All groups share one centre, and each spreads out both ways along 13 directions, with some noise.
Known rows, each followed by its group:
[-10  16   2   9  -7   4  12  -6   8   3   4   5  12   0   5  -1  15  -3
  -3] -> G
[  5   6   6 -13   9   8  -1   0  10   1  -3  10   2   4   2   7  -1  17
   1] -> S
[ -3  -3  -1  -1  -8  -8   4 -13  -2  -5   3   6   5  -2  10  -7  -3  -3
   1] -> S
[ -2  -5  25  -1   3  17  12   4  -1  -6  20  15  14  -4 -12   5  -4  23
  -7] -> G
[ -3   6 -11 -12   0   1   6   6   6  10  -2   8   7  -2   4  -6   3   8
  -4] -> L
[ -5 -14   1  12   0   4  -1 -20  -9   8   7 -10   0  -5   4   1 -17 -34
  -8] -> G
[ -3   4   2   2   5 -16   6  -7   1  -5  -7   7   1   7   4  -1   2   0
   2] -> S
[  5  -3  -4 -19  13   4 -12  -3   8   1   7  10  -2 -15  -7  -6  20   5
  -4] -> E
[ 10  -1   7 -15  32  -8 -10  -2   4 -17  -1  15   1 -13  -5   5  11  -9
  14] -> E
[  3  19   0   7  14  11   5   1  -5 -16   5  -2  -9   6   9   7   9 -15
  12] -> L
[-5  0  0  2 23 13 -1  0  7 10 -3 15  2  1  7 -3 -5  0  5] -> E
[ -3   2 -14   5  14   5   7 -11   3   8   2   7 -11 -11   3  -3  -9  -6
   5] -> G
[-5 -2  1 -8 -6  0 10 -7  0 -4 -4  1  3  1  0 -4  5  2 -4] -> E
[  4   6  -7   4   6   1  -3 -11  -1   5   7   1  -8  -3  12   1 -12  -1
  -3] -> L
[ -2  11  -1  -4  -8 -19   8   7   4   5 -21  -9   5  11  -5  11  -6   9
  -8] -> E
[  7  16   2  14   7  12   2   6  -1  -7   0 -20  -9 -21  -4   6  -5   7
   7] -> L
[ 1 -3  0 15  9  2  0  3 -1  3  7  1 -2 -9 -4 -1 -4 -3  3] -> G
[  4   5   5   7 -25  -2   1  11  16  -1 -24 -14  10  10   5  11   6 -12
  23] -> G
[ -2 -12   5   8   2   4  -6  -2  10   1  10  29   4   7  11  -4   6  -5
  25] -> G
[  8   8  -9 -21  22 -17  -5  -2  -3 -11 -10   7  -1   2  11  -1   5  -3
  -3] -> G
[  3  -3   0   1 -11 -15  -4  -6   0  -2  -3   2   4   9   8   2  -4  -6
   2] -> G
[ 8 -8  0 -8 -4  6 -9 -9 -3 -7 18  3  0 -5  2 -8 19 -6 -9] -> E
[-11   1   5   4   4  16   5 -20   2   6   2  -6  -7 -16  -3  -4  -5   4
  -6] -> G
[ 2 12 -2 -2  6  6  0  3  9  6  4  5  1  0 -2  8  9 -1  0] -> L
[ 11   6  -3   3   3   8 -12   9   1  -2   7  -5   7  -6  11  -4  12 -10
   0] -> S
[  0   8  12  -3  -3   4   7  -5   5 -10  -6   2   5  10   6   5   3   9
   2] -> H
[ -3   2   3 -12  21  11  -2 -10  11   3 -13  13  -6  15   6   7   1  -7
  12] -> E
[ -6   2   3  16   5  -1 -11   3   1   5  -1  -6   1  -6  -2 -10  10   3
  -4] -> H
[ 5  8  5 -5  6 12  4 -1  5 -6  7  8  2  3  7  6  3  5  3] -> S
[-16   3   0   6  14  -2   4 -14   0   8 -15  -2  -8   7   0  -5  -2  -3
  -8] -> S
[-10   9   7  -3   4   3   4 -14   6   3 -11   4   3   6   6   1   4   2
   0] -> S
[ 0  9  3  7 -2 -9  7 -4  8 -1 -5  1 -3  2 -4  6  4 13 -2] -> H
[ -6   4   4  14  10 -19 -20  -5  17  19 -15  -1  -7   5 -15   7  14   7
  -6] -> L
[ -7  11  -5   5  14  -6   4  -8  -6  -9   0   7   5   3  15 -14  14  -6
  -7] -> G
[-18 -11 -10  10  13  -3  -6  11  -5  16  -4   9  16  -1   8 -24   8 -23
  -7] -> S
[  2   5  -8 -16  24   0  -5   5   1  -7  -8  11   0  -7  12 -10   8  -6
  11] -> L
[-5  7  1 15 -5  2  5 -5  4  6  6  8  3 10  9  3  0 -9  9] -> H
[  3   2 -14  10  20 -10   7  -9  -4  -3  -4  -6  -8 -23   4  -1 -16 -18
   1] -> E
[ -2   3   6   6  11   4   5 -14   7  -2   9  15  -6  -7  -1   2   0   9
   7] -> E
[  6  -8  11   2  -4  -6  -4   4  -6 -16  10  11  10   1   6  -5   6   5
   7] -> L
[ 7  9 -5 -8 -9  3  0 -5  4 -1 17 11 -5 10  0 10 10  0 -3] -> L
[  8  -7 -12  -8   4 -16 -22 -17   1   0   5   4 -17   5   3  -1  12 -14
  -4] -> E
[ -9   8   4   1   2   4   3  -3   2   1   6   8  15   8   5  -6  23  -5
 -13] -> E
[ 10  11  -3   4 -11   4 -18   9   7  20  27   4  -2  -6  -3  11  -4   5
   2] -> H
[  7   0   3   9 -18   7   0  -4  -2  -7  11  -8  -9   9  -1   4   5   3
   1] -> L
[ -8  -5   5  -6  -5 -10   2 -10   6   6  -8  11   1  -3   0  -4  -8  21
   2] -> S
[ -9  15 -11   5  -5   9  24  -4   4  12   7   6   8   3   8   2  -5  -4
 -11] -> S
[ 4 11  3  4  7  8  2  8  4 -5  7  5  3  6  2  8  8 -7  7] -> L
[ 15   3 -15  -1 -12   3   1   0   4  -2  17   5   5  -1  16  -8   8   7
 -10] -> H
[  4   2  18  15 -10  -2 -12  -7   0 -13   5  -7   2  10   2   4  17  -1
   1] -> G
[ 1 -5 -5  5  0  3 10 -6 10 12 21 27 -2  5 -3  8 -5 -2  4] -> E
[ -6   1  -5   0   2   4  10   6   1   2  -7  -3  14   7   4  -3   9 -21
 -11] -> E
[ -1  -5  -3  10  -3   1  -2  -1  -6   7   3  -3   4   5   5  -5  -7  -3
 -13] -> H
[ -2  -1  19  10   1  -5 -24  -1 -10  -3  13  -4   2  -3   0   6   2 -14
   8] -> H
[  2  -1  -8  15   3 -16  28  -3   4  -9  -3   5   2   7  -7   3   3  -2
 -13] -> H
[-1  7 -2 -4  7 -5 10  1  8  4  0 16  6  3  0  8 -2 -1  4] -> G
[ -2   0  13   2  -9 -11  -8   4  -7  -3  -9  -5  14  13  10   3  -8  -2
   2] -> H
[ -7  -3  -3  -8  14 -18  11  -5   0  -4  -8  18  12   1   4  -5   1  -8
  -1] -> E
[ 4  9  2  8  6 -2 -9  4  1 -1 13  0  8 -8  3 -2 17 -9 -5] -> E
[ 3  2 -3 12 -8  1 12  1  1 -1  5  1  3  4  4  6 -5 -6  1] -> H
[  0   0  12 -17   3  -1  -8   6  -8 -19 -15  -5  19   6  15 -10  13   0
  -3] -> E
[ 9  8  3 -5  9 -5  3  0 -3 -5 17 15  5 -4  5  8 -9  8  0] -> L
[ -1   0  -5   7 -12   4   8   4   5   8   6   3  10  -1   4  -2  -2   3
  -3] -> L
[ 10  10 -12  -2 -11  -5   5   3   4   4  23  18  12   2  14   5   1 -15
   3] -> H
[  6   4   2   1   0   1   2   3  -2  -7   2  -5   3 -14   0   0  -6  10
   3] -> L
[ 7 -7 12 -9  3  7 -3  1  4 -9  2  8  8  8 -2  7  7 -4  6] -> L
[  4   4  -5   4   0  -4  -5  12   6   4 -10   5   3  18  11  -1   3   5
   4] -> G
[  2  -9   0  -3   6   6  12  -5   1  -3   4  18   9  14   8  -8   4  13
 -18] -> H
[  4   5  -8  12 -15 -22   6   5   1  -1  -2 -10   6  -4  -1   9  -2 -18
   2] -> G
[  2   7   0   8  -2  -8   2 -10   5   0   5   2  -3  -3  -5   9   2  -7
   2] -> G
[-10   4   9  12   4   4  12   3   0   2 -11 -11   2  -5 -15   5  -3   3
  -2] -> S
[ 11  -8  -7   3   0  15  -6  10   7  -2 -12  -8   4   8  18 -15   8  10
  -8] -> H
[  2   5   0  28 -10   4   5 -12  -5  -7  21   4  -6  16  13   0   6  -8
  -1] -> S
[ -9   4  11  -1   5  10   9 -14   2   1 -10  -4   0   6   1   6  -5  -2
   0] -> S
[ 3  7 -6  9  4 -4 -3  5  5 10  4  9 -3 13  1  6 -2 13 -9] -> S
[-12  -1   0  29 -14  -6   7  -7  -5  -1   7  -3   6   2   9 -11   6 -13
   0] -> S
[-1  4 14 -2  8  4  6  7 11  1  2 21  9  9 -6 15  0  5 12] -> H
[-14  10   1  22 -14  -8   3 -11   6  14   6   5   4   8   1   1   7   3
  -7] -> S
[-5 11  5  6  8  3  6  2  4  2 -2 -2  8  3 -5  5  8 -4 -8] -> H
[10  3 -3  7  0 14 -7 10  1  1 12 -2  1 -4  7  0  2 -4  4] -> L

New rows, each followed by its group:
[  3 -14  -3  -8  30  10  -2  13   0  -6  -3  12  15 -18   9 -14  -4 -13
   8] -> E
[ -2 -22   5  -7   8   7  -2 -10   8  -1 -13   8  11 -18  13 -18  -5  -3
  13] -> L
[  2 -26   8  -4   8  15  -4  -7  -4   1   8   3  -1   5 -14   1   3  -6
 -15] -> E
[  1  -5  -3  15   9   1  -6  12   4  13   8   4   8   3  -5   0   8 -17
  -8] -> E
[ -4  -8   2   2  14   5  -4  -4  -1   6 -15   4  -3   9  11  -5 -16   4
   2] -> E
[  7  -1   4 -12  28  19 -11  11   5   7 -15  -2   1  -4   4   3 -13   4
   6] -> E
[ -7   0   8  22  10  -7  -4   1   3  10 -10  -2   3   2   1   2 -10   5
  -2] -> L
[  7   2   3   2 -10 -21   4  10   0 -19   1  13   8   3   6  -5   7  22
   8] -> G
[ -7  27 -12  13  -9   1  15  12   3   7  -8 -14  19   6  18   0   5 -20
  -5] -> E
[ 10   0 -10   6  -6 -19   1  17   4  -3  -2  11   5   9   9  -1  -3   6
  11] -> G
[ 18  -3   7 -23  -1   0  -5   1  -2 -18  13  -3   5  -5 -10  13  13 -11
  -7] -> E
[  3 -14 -12   9   6  -9  -1   0  -1   5  -5   5  -1   5   4  -9  -8  -1
  -5] -> H
[-6  2  1  5  6 -8 13 -7  4  0  5 20  5  6 -1 -1  4  5 -3] -> H
[  3   8  -9   9  -5  -8   5   3   6 -14   5   8 -12   0  -1   1  19  -6
  24] -> L
[  2  -7  -7  14   8 -12  19  13  12  -1  -4  24   8   8  -1   7  -4 -14
  22] -> H
[  5  -7   1   3   1  -3   2  -8  -4  -5  14   1   1  -5  -6   3  -2  -6
 -13] -> E
[-14  17  -8   9   3  -1   7  -4  -2  10 -16 -16   3   1   9   3  -9 -27
   0] -> H
[  6  10  -4   9 -18   2  15  12   9   5  15   5   8   6  -6  17   3  -9
   5] -> E
[ -4  18  -8  -5  10  -9   7 -11   3   0 -11  -3  -4  -3   9   2  -1  -7
  -3] -> E
[  1  -5 -13  12  16 -14  10  12  11  -2  -6  13   4  -7  -8 -11  17   6
  -5] -> H
[ 26 -21  -9   9  14   0   4   2  10 -11  25  32   4  29   4   1  24  -2
 -19] -> H
[-11  -3  -4  15 -11   6  12 -12  27   8 -12   1   0 -31  -5 -10  14  -2
  20] -> L
[  8  -1 -12   3   7  -7 -16  -1   3   1  -4 -10  -8 -10   1 -13  10  10
 -14] -> H
[ -4  -3  -5   7   0   0  10   6  14   6 -15  -2   8  -6  -2   2   0 -17
  11] -> L
[  7  -8   1   6   4   6   0  -1  -8   0  14   5  -1  -3   3  -1 -12  -2
  -3] -> G
[  7   7  -5  -2  12   6   2  -6  -8  -2  17   9   3  -1  22   0 -15  -9
  -2] -> L
[-12   3   8   1   4 -19  29   5   4  -4 -24   6   9   0 -13  14 -17   4
  10] -> H
[-1  6 15 21 -2 -3 -3 12  3 -2 -5  2  7 29  0  7  9 12 -3] -> G
[ 12  -6   2  -3  -7   5  10  -5  -6 -15  28  10  11  -1   7  -4   7   2
 -17] -> H
[ 6  8  3 -9 11 20 -2  7  9  7 -4  4  1  6  4  5 -4 25 -6] -> S
[-3 -8  9 13 -5 -9  3 15 -1  2 -4  6 14  8 -2  3 -9  4  5] -> H
[-14  31 -14   2  -7   9   8  -1   6  32  -1 -12   2 -12   5   7 -13  -6
  -7] -> H
[  1  19  13  10 -10  12   7  -6   1 -10  14  -3   5   7   8  10  10  -1
   0] -> E
[  3   2   4  -4  -7   6   8  -1 -10  -3   9   1   9  18  11   7 -13   3
 -17] -> L
[ 12   2   9   0  -8   0  10  20  -9  -7   9  -5  15  10  -6  18 -14  -2
  -7] -> L
[  7  -2  -6   9   5  12   8   2   7   4  -9 -11  -9   2  -4   7 -10   3
  -1] -> H
[ -8   1   8   3   9  -7  -8   1  -5  14  -6  -1   5   9  -5  11 -15 -12
  -2] -> H
[  6   1   2 -12   9   3 -13  -4   2  -1  -2   8  -3   9  10  -3   4  12
  -1] -> G
[ 4  9  7  7 10 -2 -1  1  1 -6  5  3  6 -8  5  3 -1  3  4] -> E
[  2 -14 -13 -14   3  15   2   2   3  16  -2  -3   0   3  -8   0  -2 -14
 -19] -> E
[-18 -16   5  31  14   3  -3 -20  -7   1  13   8 -10  -5  -3 -25  16  12
 -16] -> H
[ -2  16 -16   9 -11 -15  13  13  -2   7  -7  -9  10   3   6  -4  -4  10
 -20] -> G
[ -2   7  -4   8  -7   4   5   2  11  -1 -20  -3   0  17  16  -3   4   1
  15] -> G
[ -9  12  -4  -3  11   4  15 -12  16  11  -1  19   5  -7   4   2   2   0
   4] -> L
[-2  2  0 10 -6 -3  7  3  6  4 -2 -1  6  2 -4  4  2  0  0] -> L
[ -2  12  12   3   3   3  21   1   0 -10  -4   2  11 -10   3   4 -13  15
   4] -> E
[-22  17 -10  23  15 -17   9  -1   6  18  -5   6   2  -3  -7   1  10 -26
   1] -> H
[  4  16 -19  -5 -17   3   6  -8  14  17  11  -4  -4  -9  -4   5  10  -1
 -12] -> L
[  3   7   6 -14  13  17   9  -9  -7   0   9   9   9  11  18   7 -18  -2
 -12] -> L
[ -5  19   1   6 -25  -6   4  -7  -1  -6   5 -14   6  -5   4 -10  25  14
 -17] -> E
[ -6   3  -6   2  31 -18   9   5  -8  -8  -3  13   4  -6   0  -8   1  -1
  -9] -> G
[ 12  11   2 -17   9  24 -14   6   1   7  16   2   3   6   6   7   7   6
 -15] -> L
[  8  -1  19  21  -1   2   2   6   6   0  26  32   8  18   5  18 -12   3
  22] -> E
[  4  -8  -7  -3   5  -3  12  -1   1   0  13  14   6 -10  -4   0  -3  -8
  -2] -> E
[  4   1   8  -7 -11   4 -16  -3   4   3  -2  -2  13   9  18  -6   5  11
  -7] -> S
[  3  -4  -4 -13 -11  -7   1  -7   1   8   0   0   5   3  -1   2  -4   8
 -19] -> L
[ -4  -3  -7  16   3  -9   7 -15  -4   2  13   1 -10  -5  -8  -5   0   6
 -21] -> H
[ 11  -1 -16  -1 -14   4  -4  17   2   5  11   0   6   3   6  -3  10 -13
   0] -> L
[ -7  14   9  -1  19 -11   8  -9   8  -5 -16  -2   7 -17  -6   4   3   3
  -3] -> L
[ 12  -5   4  -4   5   9 -12  -1   0  -9   6  -5  -5  -4  -1   3   6  -7
   3] -> E
[  6  -2   0 -11   9   5   4   2  -7 -10   6  11   3   3  14  -2 -10   0
   9] -> L
[ -7  17   1 -10 -14  -4   0   7  10   3 -14   4  13  20  11  -1  20   9
   0] -> E
[  4  -4   6   1   7   0   0   4  -6   0  -3  -3  12  -3   9   0 -17  -2
  -8] -> L
[  8   4  10  10 -14  -4  -6  13   7   5  11  -2  -1 -15 -18  10  -4  34
   3] -> H
[ -4   1  -3   3  -8  26 -10 -15  21  17  -4  12 -13  10  18  -6   3   9
  23] -> G
[-10  14   8   8   6 -14  10  -9   3 -10   0  15  10   1   5  -4  16   1
   4] -> E
